The rows of a group lie close to one hidden flat surface of 8 dimensions, which may be shifted away from zero. Surfaces can cross.
Known rows, each followed by its group:
[ -5   2  -8 -16  10 -21 -19 -34   5  -8  -8  15 -13  -2] | q707
[-12   5  11 -15   7  -1   1  -7 -12   1  -4  -5  -7  -4] | q852
[  9   0  13 -11  13 -15 -12  20 -10  23   3  -4  24  12] | q852
[ -5  -9  -2  35  -2 -14  -2  13   6 -23  -7 -22   5   1] | q255
[  2 -16  -6  23  12  20   7   4   2  -2  18   0  15   4] | q149
[  2   4 -13  -5  11  27  36  -2 -21  19 -26  -3 -48  -6] | q852
[ 44   3  -4  -4  17  22   7  26 -15  -7 -12   2   8   4] | q852
[ 36  -7  15 -18   0  -6 -30   4  15  35  -3  25  14  24] | q37
[ -1 -12 -14 -12  25  -8  29  19 -47  35   5  -7  -3  18] | q852
[  2  -2  -3   2 -27  12   8  17 -20 -12  23  -1  12   9] | q149
[ 11  -6   8   6   5   5 -20  -7  14  11  15  10  12   7] | q255
[-15  18 -14  27  11   3  33  37  -5  14   4 -23  16 -20] | q255
[  2  -4  -3  -5  11  26  34  -3 -10  13  -7  -7 -30 -11] | q852
[  4  27   2   6 -13  -2 -23   6 -10  19  34  -3  14  -1] | q707
[ -8  14  -6   5 -37 -13   7   1  -5  13  16 -11 -21  -8] | q707
[ 39 -51  -9   2   7  -5 -12  -4   3 -29  22  20  27  32] | q852
[ 17  12   3  28  10  -7  -9  13  11  52  14 -14  -2  -5] | q149
[-30  -9 -17  41 -19 -29 -32 -27  26 -26  -2   6  -3  11] | q707
[ -5  -2 -18 -11 -18  17  13  -5  30  -6  -7  38  12  -3] | q37
[  6   5   1   4  -5  10 -15  -3   2 -10   9   9  12   5] | q37
[-3  7 -7  9 -4  4  5  4 -9  9  9 -4 -3 -2] | q149
[ 9  5 -6  6  2 15 10 10 -5  1  3 -3  1 -7] | q37
[ 4 -3 -3 20 12 11 10 15  5  3 -2 -8  9 -3] | q149
[ 37  28 -12 -47   2  27   4  -1 -42   2  29  20   3  -7] | q707
[ 10   0   2   7 -27   6  12  16  -5  33  22  -8  -9   4] | q707
[ -9  -9 -10   1  -2 -14  -8 -28  11  -4  -7  11 -20   4] | q707
[-37  -8  -9 -11   9 -36  22 -18  14  -3  14  -8   6 -24] | q255
[-13  25  10 -21 -21 -23 -23   7   7  23   5  13  22   3] | q37
[ -3  37  12  -2 -12  -4 -16   1 -24  18  11 -21 -17 -10] | q255
[  3   1   1 -11  10  20  22  15 -19  -6 -15  -3  -2  -1] | q149
[  0   9  11  -3  20 -20 -28   2 -11 -32  -2 -12  28   1] | q255
[ 11  23  12  -4   8  16  -1   4 -21  30  15 -16 -14 -11] | q149
[-12  11  -9   9   0  11  10  -1 -14  10  12  -6  -9  -6] | q149
[ 11  25   3  23  38  -1 -27  17  -5   5  15 -13  39  -8] | q255
[ 25 -12  -3  -7   5  11  -2  -4  -7 -24   2   6   0   5] | q852
[ 12   3  -8  28  -4  14  13  23  -3   2  -6 -13  -8  -1] | q149
[-13   1   3 -12  -8   0  -7 -34  -5   2 -10   5 -41   0] | q852
[ 15  -8  -5  19  37 -22   5   6 -16  17   6 -29  -9  -4] | q37
[-14   1   8  -4   6   9   5 -10   0   9  -7  -2 -13  -4] | q707
[-11   9   9   8 -35  20  26  30  -8 -18 -12 -20  -8  -6] | q255
[-10  19   5  -6   7 -32 -13   9 -15  22  -2 -15   2  -2] | q37
[ -7  14  -8 -17   3   8  17 -16  14   5  16   9  -1 -30] | q37
[ -7   1  -6  18 -29  26  -2  -6  -9  -8  32   2  -4   6] | q707
[  5 -40 -17   9  10   9  31  16  28   3  -5  23  27  11] | q255
[ -5   2  -4  10 -20  15  -2  -4 -16 -17  34  -4   1   1] | q149
[  1  26  19   5 -32  -4 -18   7 -24  -3  -1 -26 -25  -1] | q255
[-11  17  -2  10 -16   3  13  42  -9  -6 -14  -9  23   1] | q37
[ 12  24  -6  -6 -19  -7 -27   3 -19  -7 -51  11 -32  21] | q852
[ 28 -22   7   2   1  32 -11   6  23 -33  -3  23  32  14] | q37
[-51 -12   3  50 -18  19  -4 -22  15 -11  -2  -9 -22   8] | q707

New rows. What belongs after each?
[  7   4 -13  -8  -1 -21  23  20   1   8 -29  -4 -10  -7] | q707
[ 21  19   7 -22  -8  25   7   7   7  22   2  12  -1 -11] | q37
[ 44 -19 -22   4  -4  -7  -3  19   4  12  12  23  16  22] | q707
[ -7  10  -9 -10  -3   3  -2 -11  -1   0 -11  14  -8  -1] | q37
[ -7 -23   5   7  15   3  29  19   4  37  -2  -7   2   6] | q852
[-10 -23 -14  -1   2  -4  28  -2  21  15   8  13   7  -3] | q255
[-15  17  -6  -2  -2  -2  17  26 -12  -4 -25  -8   3  -5] | q37
[ -9   1  -6   1   9  19  11  -5 -18  30  30   4   2   2] | q149
[  0 -25 -11  -5  -1 -14   3  -8 -23   9   9   6 -12  26] | q852
[ -2 -16  12  -2  29  21  31   8  15  17  -9  -7   4 -13] | q852
[-46   8 -27  22   7  12  22 -16  -9  14  27   3  -3 -10] | q149
[-11  21   9 -17 -11 -12  -2  21   4   9  -7   2  23  -6] | q37
[  5  -8 -15   9  14   2  14   7  -3  -4 -17  -1  -6   1] | q37
[  2  16 -20  -7 -25 -29   4   9  -4 -36   1  -1   7 -12] | q707
[ -3 -12  -2  -7 -12  15  11 -30  -5 -16  12  -1 -33  -6] | q852
[  0  21   0 -10  -5 -25  16  29  -3   5 -15 -15   7 -16] | q707
[-12   2  -9  -8  16  -6  26   9   6  -9 -19  -2   6 -16] | q37
[ -1   9   4   2 -15  -6 -11 -14  -7  16   7  -7 -28  -1] | q255
[  3  17   4  -3 -31  24  35  43 -11  43  12  -8   0  -7] | q255
[  9  -3 -19  23  11  -8   5  19 -19 -13 -34 -10 -12  14] | q255
[-15 -26 -23  13  -1 -37 -13  -8  26  -1 -12  28  20  25] | q37
[ -5  12  13   1  19   2 -10   8   1  30  -3  -3  10   0] | q707
[ -9  17   1 -40   5 -22   7   1 -14  20 -26   8 -10  -2] | q149
[  4  15  -6 -18  -9 -12   2  -4  -8  -1   7   0  -4 -11] | q707
[  5   5  -6   7  -9 -12 -12  11  -4  23  -4   7   1  16] | q37
[ 23  20  -6 -31  -8 -13 -13 -10 -14   3  29  11   6  -8] | q707
[  3  38  23   0   5  42 -29  -4 -15 -18  -3  -6   1  -9] | q255
[  7   5  -2  14   6   8  -2  -1  -2   3  -4  -8 -14  -7] | q149
[-17  32   8  -6  16 -13   1   3   3  -3 -28 -21  -9 -30] | q149
[ 38  -1 -15   1  -3  15  -1   3 -13   1 -27  13 -31  17] | q852
[  1  -2  10   0  17 -59 -17  23   2  38   0 -16  27   9] | q37
[  0  22  -5   0 -16 -11   7  21  -9   4   4  -9   6 -10] | q707
[ 1  2  0 -5 -6 11 10  7 -5  2 -9  5 -5  4] | q255
[ -8  -2  10  13 -39   0  -4  -7   0  -9   0 -15 -32   2] | q255
[ 17  14  -2  22 -22  -2  -4  19  -4  -7  -5 -18 -12  -5] | q149
[-16  21  22 -30 -21   5  18   5 -13 -11  27 -23   5 -30] | q707
[-21  19   7 -41  19  10  20  -1 -29  19  -2   3  -1 -10] | q149
[  9  16  -5 -15  -2   0   4  12 -12  -3   6   1  10  -8] | q707
[ -8   5 -14  -1 -10 -17  -3   2   7  21  -4  16   2   6] | q37
[  1   9 -13  14  31  17   4   7  -4  -3  -9   2  11  -5] | q255
[ -6  18  -6   1   2   7   9   1 -11   1  10 -10  -5 -17] | q37
[ 22  22  21  -1 -37  11 -10  32 -26   0  39 -23  15  -2] | q149
[-18 -25  -7   3 -23  11  58  36  20  -4   0  -2  18  -6] | q255
[  2 -14 -15  40  -2   9  15  13  17  16   1  -4  -7   3] | q255
[-18  10  -8   7  -4 -15  -2   0   3  13  15  -2  10  -6] | q149
[  8   2 -17   7 -23 -10   3   9  -2 -14   9   3   4   1] | q707
[ -1   9   1 -27  21   6   2 -34   9  -4  10   6  -8 -28] | q37
[-13  -1 -20  14  23  -5  24  -5  -7 -10   1 -14 -10 -19] | q37
[ -6  -3  -5  18 -13   2   0  -6   3  26   4   1 -22   9] | q707
[ -5  -3 -12  25   4 -12   6   9  -7 -12 -17 -16 -10   2] | q255
[ -4  -4 -25  16 -22  -2  10   3  -9  -7  -2   7 -16  10] | q149
[-16  -5 -24 -16  17 -41  -2 -27   7  32 -25  22 -26   6] | q37
[ 16   6   2 -31  15   4 -11 -26 -28 -13  24   1 -11  -7] | q852
[ -3   2  -6  -3  -2 -18   4  13  12  17  -3   7  16  -1] | q37
[-43  44  -5  -6 -24 -43   5  32 -17  32 -10 -13   9  -8] | q37
[  9  14  12 -29  -9 -11 -13  14  12  28 -16  20  15   8] | q37
[-12 -28 -14  34  25  23   4 -18  13   6  40  10  21   6] | q149
[ -3  -9  -2  -1  30   5  -4 -20   6  13   7   9   2  -1] | q149
[-24  11 -18  -1  37  -5  22 -10   2  47 -20   4 -19 -11] | q149
[ 17  21  15 -38  42  17   3 -17 -20  18  14  -6  -6 -26] | q852
[ 10 -16   0 -16  11  -4  10  27   6   3   5  14  46  10] | q255
[ -7   9 -20  14 -13 -13   8  21 -10  25 -15   4  -8  12] | q37
[ -3  -7  16  15 -20  18 -17 -18  20 -15   9  -1  -8   1] | q255
[ -7  -7 -15  -1  14 -38   5  -2 -10  -1  -8  -8  -4   1] | q255
[ 17  -8  -4 -13 -10   1 -17 -24 -16 -35  11   8 -11   9] | q852
[ 12   0 -16 -23  -8   4  24  -3 -13  -5  -7   7 -21  -6] | q707
[ 36 -40 -11  31   5   5   3  40  18  -4 -23  14  30  37] | q37
[-30 -17  -3  -1 -34  -5  37  -1   6 -25 -15 -12 -25  -9] | q255
[  3 -10   3 -15  -9 -11  12  32  -3 -11 -11   7  33  12] | q149
